Every row belongs to one group in each of 3 separate groupings. Each group adds its own fixed numbers to the row, and there is some noise. The rows also spread widely along 11 directions, which tell nothing about the answers.
Known rows, each followed by its group in each grouping:
[ 23   7  -9   2  26   1   1   2  -9 -16   5 -17  13   9 -18   0  -2  -3
 -10 -15 -17   7   9 -12  10 -11  -4  13   1  12  -8   3   8  13]	J_870 J_884 (3)
[ 18  -5   4  -3  24  -2   7   3 -34 -14  10 -26  32   8   4 -15  -2   3
  12   3 -10 -12  18  -1  10   2 -15  -7   7  26  -9   8  23  24]	J_870 J_88 (0)
[ 11  -5   1  -3   4  -9   4   4 -12  -1   7  -4  15   6   0   2  -3   1
  18   1   2  -2   7  11   4   0  -1  -8   3   0  -6 -10   1  -7]	J_949 J_49 (2)
[ -3  -6   8  -5  13  -2   4  -1  -6   0   0 -11  25   6   4 -16  -8  -4
  14   1  -8  -1  17   5   2   5   6  -3 -14   5 -23  20   4  -7]	J_949 J_577 (0)
[ 22 -12  -1  16   8   1 -11  14 -11  -3  -4 -11   0  -4  -4   1  -8 -24
  -2  -5  -7   0  13   8  13  -3   0   3 -16   6 -26  -7   2  -9]	J_877 J_884 (2)
[  3   7  -1   8  10   5 -11  15 -15   7 -31  -9  36 -19   2  10   7 -29
   4  -5  -2 -14  13  10   7   2 -20   0  -8 -19  -5   0 -14 -15]	J_877 J_577 (1)
[ 29 -12   7   6  23  -5  11  -4 -13 -16  16 -12   4   8  -7   4   3   1
  11   1   5   9  31  -1  13 -13  -1 -14  -3   8 -11 -18  10   8]	J_870 J_88 (1)
[  3 -16  -8   0  -4   2   4   6  -6  -8  -6   6  12  -7   0   5   0  -8
  10   6   4  -3  -2  13   6  -1   4  -6  -9   4   0 -13  -2 -16]	J_949 J_49 (3)
[  7  -7   8   8  12   0   6   4 -12 -13  -5 -14  14   0   4 -10   5  -5
  11   1  -7   1  15   6  11  -1  -1  -5 -12   8 -21   1  11   7]	J_877 J_88 (0)
[  9  -7   3   6  -1  -2  11   1  -3 -11   4  -1   7   5   1  -6  -5  -7
  12  -4  -4   2   4   7  12  -3   8 -13  -5   0 -20 -11   3  -3]	J_877 J_49 (0)
[ -2  -8   9  -1  -7  -2   5  -3  -9  -7 -19   0  13  -7   8   2  21  -2
  18  18  -7   3  11   6  -2   0   0 -18 -10  12 -28 -10  12   7]	J_877 J_49 (0)
[ -9   7  -9  -4   0  12  -4  11   2  -3 -30   1  15 -15  -5  -1  16 -17
  -7   2  -2 -13 -18   0   4  -3   2   4 -13  12 -26   1  10  -6]	J_877 J_577 (2)
[  0  -4 -13  -2   5  13   7  -1  12 -16  -9   4   3  -8 -13  -1  10 -10
 -11   3  -1   5 -10  -7  11 -14  17   2 -20  16 -22  -1  13  -2]	J_949 J_88 (3)
[ 15 -27  16  20   6 -11   4  -2  -4 -17 -12  -3  -7  -6   6  17  17   3
  22  14   4  25  38  22   4  -2   3  -9 -25  -5 -14 -30  -5 -12]	J_877 J_884 (3)
[  2   3 -14  -7  12  10   5   6  -9  -9   0  -5  34   2  -9 -13  -5  -5
  -2  -7   3 -13 -10  -5  14  -1   1   3   4  12   4  12   9  -2]	J_949 J_577 (1)
[ 10   1   5   1   1  -1   7  -9  -2   1  -9  -7  21  -8  -6  15   8 -10
  10   8  -2   9  17   4   8  -3  -1 -10 -14 -13 -17   0  -1  -4]	J_949 J_88 (2)
[ -1 -13  -1  -1  -8  -5   9  -1  -4 -17   4  10  10   8  -4   1   3  21
  24   3  -8  11  -1   5   3   7  14  -8   4  -3  -2 -10   5  10]	J_949 J_88 (0)
[ 11 -19   1   7   1  -7  -8  13 -22  -4  -5   0   7  -1   5   8   1  -5
  19   1 -10  -3  14  17  -2   6  -8  -9   3   4  -5 -20  -2  -2]	J_870 J_49 (0)
[ 16   0  -3  -9  17  -1  -9   1 -13   1  13  -5  10   7 -14   1 -10  -3
   3  -5 -15   5  14  -9   2  -2   5  -1   3   6 -18   2  -1   1]	J_877 J_577 (1)
[ 13 -12   3   5  -3   3   7  -1  -5  -5  -1   3   8  -3   3   4   0 -11
  12   7   2   3   5  15   9  -3   3 -19  -6   7 -18 -18   2  -3]	J_877 J_884 (0)
[ 16 -22   7  -5   1 -11 -13  -2 -21   7   3  -3   4   0  -4  17  -1   2
  20  15 -14  10  27   8  -7   8   4  -8  -5   5 -18 -10   0  -2]	J_949 J_577 (2)
[  9 -17 -13   0  10   4  -6  11  -7  -8  -2   2  11  -1  -5   5  -6  -6
   2   0   8   2   0  24   9   1   0  12 -12   9  15  -5  -5 -26]	J_949 J_884 (2)
[  2  19   7 -11  28  -5   7   6  -2  -2  -9 -12  18   3   3   0  17   3
  10  -6   6  -6   6  10  -1  -8  -7   4   3   5 -13  -7   2  -7]	J_877 J_577 (2)
[  1   4  -5 -16  12  -1   0  -3   4  -7  -7   8   4   2 -11   7  19   7
   4   3  -4  10   5  -4  -6 -11   9   1  -2   9 -10  -7   4  -3]	J_949 J_49 (1)
[  4 -10   4   2   6  -6   3   8 -16 -11  -3  -7  19   4   7  -8   2   2
  18   0  -5  -3  11  11   4   4  -3  -5   0   8  -6  -3   6  -1]	J_949 J_49 (0)
[  5   1  -8   3  -5   6  -1   8   7  -3 -11   7   4  -5  -6   8   2 -12
   2  -3   0   2 -11   9   7  -4   7   0  -8  -4 -17 -12  -3 -10]	J_877 J_884 (2)
[ 10 -12  -5   7  -2   6   4   3  -1  -7   2  -3   8  -4  -6  -5 -11 -15
   1   3  -6   4   2   1  14  -2  11  -7 -17   7 -27   0   5  -2]	J_877 J_884 (3)
[ 12 -25   2  -4   1  -2   4 -12 -11 -10   5   3   8   3   1   8   0   6
  18  18  -4  14  19  14  -1   3   4 -14  -8  17  -8 -10   8   3]	J_870 J_884 (0)

New rows. What belongs after each?
[  7   0  10 -17  11  -7  15 -10  -9   0   5  -8  19   6   7   0  10   8
  22  16   9  -3  12   9  -4  -7  -3 -20   2  16 -18 -10  13   2]	J_870 J_49 (2)
[ 12 -11   7  -4  -2  -8  15 -17  -6 -10   8  -2  15   5  -3  12   0   8
  22  14   3  16  19  14   8   0   3 -14 -10  -7  -1  -9  -2 -10]	J_877 J_49 (2)
[  6   1   6 -10   1   1  12  -4  -9   5  16 -11  28   7   0 -15 -19  -3
  16   7  -1  -8   1  -2  10   4   9 -17   0   7 -31  12  10   3]	J_877 J_577 (2)
[ 18  -1   3   8  13   2  18   1   2 -18   0  -8   5   2  -2  -2  14  -4
   1  -1  17   2   3   7  18 -16   5  -7  -8  18 -17 -19  17  -4]	J_949 J_884 (2)
[ 13 -15   6  10  19  -2 -13  13 -27  -6 -15 -22  16 -10   3  -1   4 -18
   1   6  -7  -8  26  12  10   4 -13   7 -20  16 -17   2   8  -7]	J_877 J_577 (2)
[ 11   7  11  -3  20  -4  -2  -3  -8   5  -7 -17  14  -1  -1  -2   4 -22
   3   0 -17   3  27   2  -1  -8  -6  -6 -15   5 -39   8   1  -2]	J_877 J_49 (0)
[ 19  -8  10  -2   5  -9  10  -7 -37  -5  12 -24  41   3   6   0  -9   1
  24  14   0  -6  25  13  14   9 -19 -15   4   2   4   2   6   6]	J_877 J_49 (2)
[ 12 -25   4  -5  -4   1   5 -19 -18 -18   0  -5   6  -4  -5   5  11   2
   6  31  -5  11  19   0   7  -2   6 -13 -21  34 -21  -4  25   8]	J_877 J_49 (2)
[ 24  -9 -10  -7  -4  -1   5  -2 -21   4  35  -7  24  10 -11  -6 -35  -7
  11  -3 -14  -5   1  -7  12   2   5 -15  14   2 -11   2   2   6]	J_949 J_49 (3)
[ 12  -1  11   0  14  -7  -6   6 -20  -2 -13 -15  13  -7   3  10  19  -2
  11   7  -6  -2  21   8  -1   0 -11  -2  -4   8 -17 -12   6   1]	J_877 J_577 (2)
[ 10   3  -5  -7   8   3   7  -4   3  -5  14  -3  14  12 -12  -5 -16   0
   5  -5  -3   8  -3   2  10  -1  13   2  -6   2 -12   9   1  -6]	J_877 J_884 (2)
[  1  -3  -2  10  -5   6  11   7   2  -8 -12  -1  20  -7  -1  -1   1 -12
   6  -1   8  -4  -6   6  18  -2   6  -6 -14  -9 -14  -1   4  -8]	J_949 J_88 (2)
[ 14 -13   1  12 -13  -1  -1   3  -1   9  -1   7   1  -8  -3  18 -10 -22
  12   1   0   5   7  13   9   1   9 -16 -12 -19 -27 -22 -15 -20]	J_877 J_577 (2)
[ -8  -8   2  -5  15   7   3  11  -9   5 -17  -4  31 -11  18  -8   3 -18
  13   7  18 -20   5  30   4   1  -8  -5 -13  13  -4   1  -2 -29]	J_949 J_577 (0)
[  9  -6  -4  -5  11   3   2   0  -1   2  -2   7   9  -4   0  16   2 -11
  11  -2   3   2   6  20   1  -7  -2 -11  -1  -5  -2 -20 -10 -13]	J_870 J_88 (0)
[ -7  11 -11 -19  15   8   7   3  -4 -12 -21  -3  22  -6   1  -2  26   0
  -3   9   9 -17 -18   4  -1 -10 -10   3   0  34  -5  -4  21   3]	J_870 J_49 (2)
[  9  -7 -10   1   8   5 -15  17  10   8 -11  11 -14  -9  -4  14   0 -23
  -2  -7  -7   3   1  11  -8 -10   9   1 -11   2 -30 -22 -11 -17]	J_870 J_884 (3)
[  6 -11   0  -1   9   7   3  -2  -6  -2  -8  -1  19 -10  -1   4   5 -14
   8  12   4   0  14   3   7  -6  -1 -14 -15   4 -17  -3   4  -3]	J_870 J_88 (1)
[ 29   1  15  11  17 -12  11   0 -14  -3  16 -17  19  14   3   1  -9  -1
  22 -13  -3   8  30  12  12  -3  -6 -13   9 -12  -9 -13  -5   1]	J_949 J_884 (0)
[ 14   9   0   9   8   0   4  12  -4 -14 -20   1   5  -4   0  10  29  -5
   4  -9   0  -1  -2   6   5 -13  -6  -4  10   9  -9 -32   9   8]	J_949 J_884 (0)
[ 10   9  -4  17  -9   1  -6  11  -8   2 -25  -8  32 -12  -6  14  -2 -24
   4 -10 -13  -3   0   5  12   8 -14   2  -4 -30  -9   2 -12  -2]	J_877 J_884 (2)
[  0  -2  -6   1  -8   6  13  -4   0  -8 -10   1  30  -7  -3   4  -2  -6
   8   5   2   2  -6   7  13   2   1  -8  -8  -8  -2  -1  -3  -3]	J_877 J_884 (3)
[ 13  -2  -4  -9  15   3  -4   8 -12   4   7  -8  11  -2  -4  -1  -3 -13
   1   2  -2  -9   4   4   3  -6   1  -2  -4  16 -20  -2   8  -4]	J_949 J_88 (2)
[ 10 -30  -2   4  -4   2  -8   5 -25   1   3  -7  19  -7   0   0 -17 -12
  13  14 -11  -6  16   4   4  11   1 -14 -11   8 -19   0   3   0]	J_870 J_577 (3)
[  7   8   1 -14   7   4  19 -13   2  -3   8  -2  18   2  -2   1   3   1
   8   7  14  -2  -4   4   9 -10   5 -15   1  10 -16 -10   9  -5]	J_877 J_577 (2)
[  8  -8   1  15  -9  10  25  -2  -2 -13   1  -6  28  -3  -1 -11  -5 -13
  10   2  14  -4   1  -6  31  -4   9 -23 -12  -6 -19   0  13   3]	J_949 J_88 (1)
[  7  -1   3   0   9   0  16  -7  -1  -4  -3  -5  25   1   3   3  -3 -12
  12  -1   6   2  11  16  11  -5  -6 -12  -8  -6  -4  -3  -5 -15]	J_870 J_49 (0)
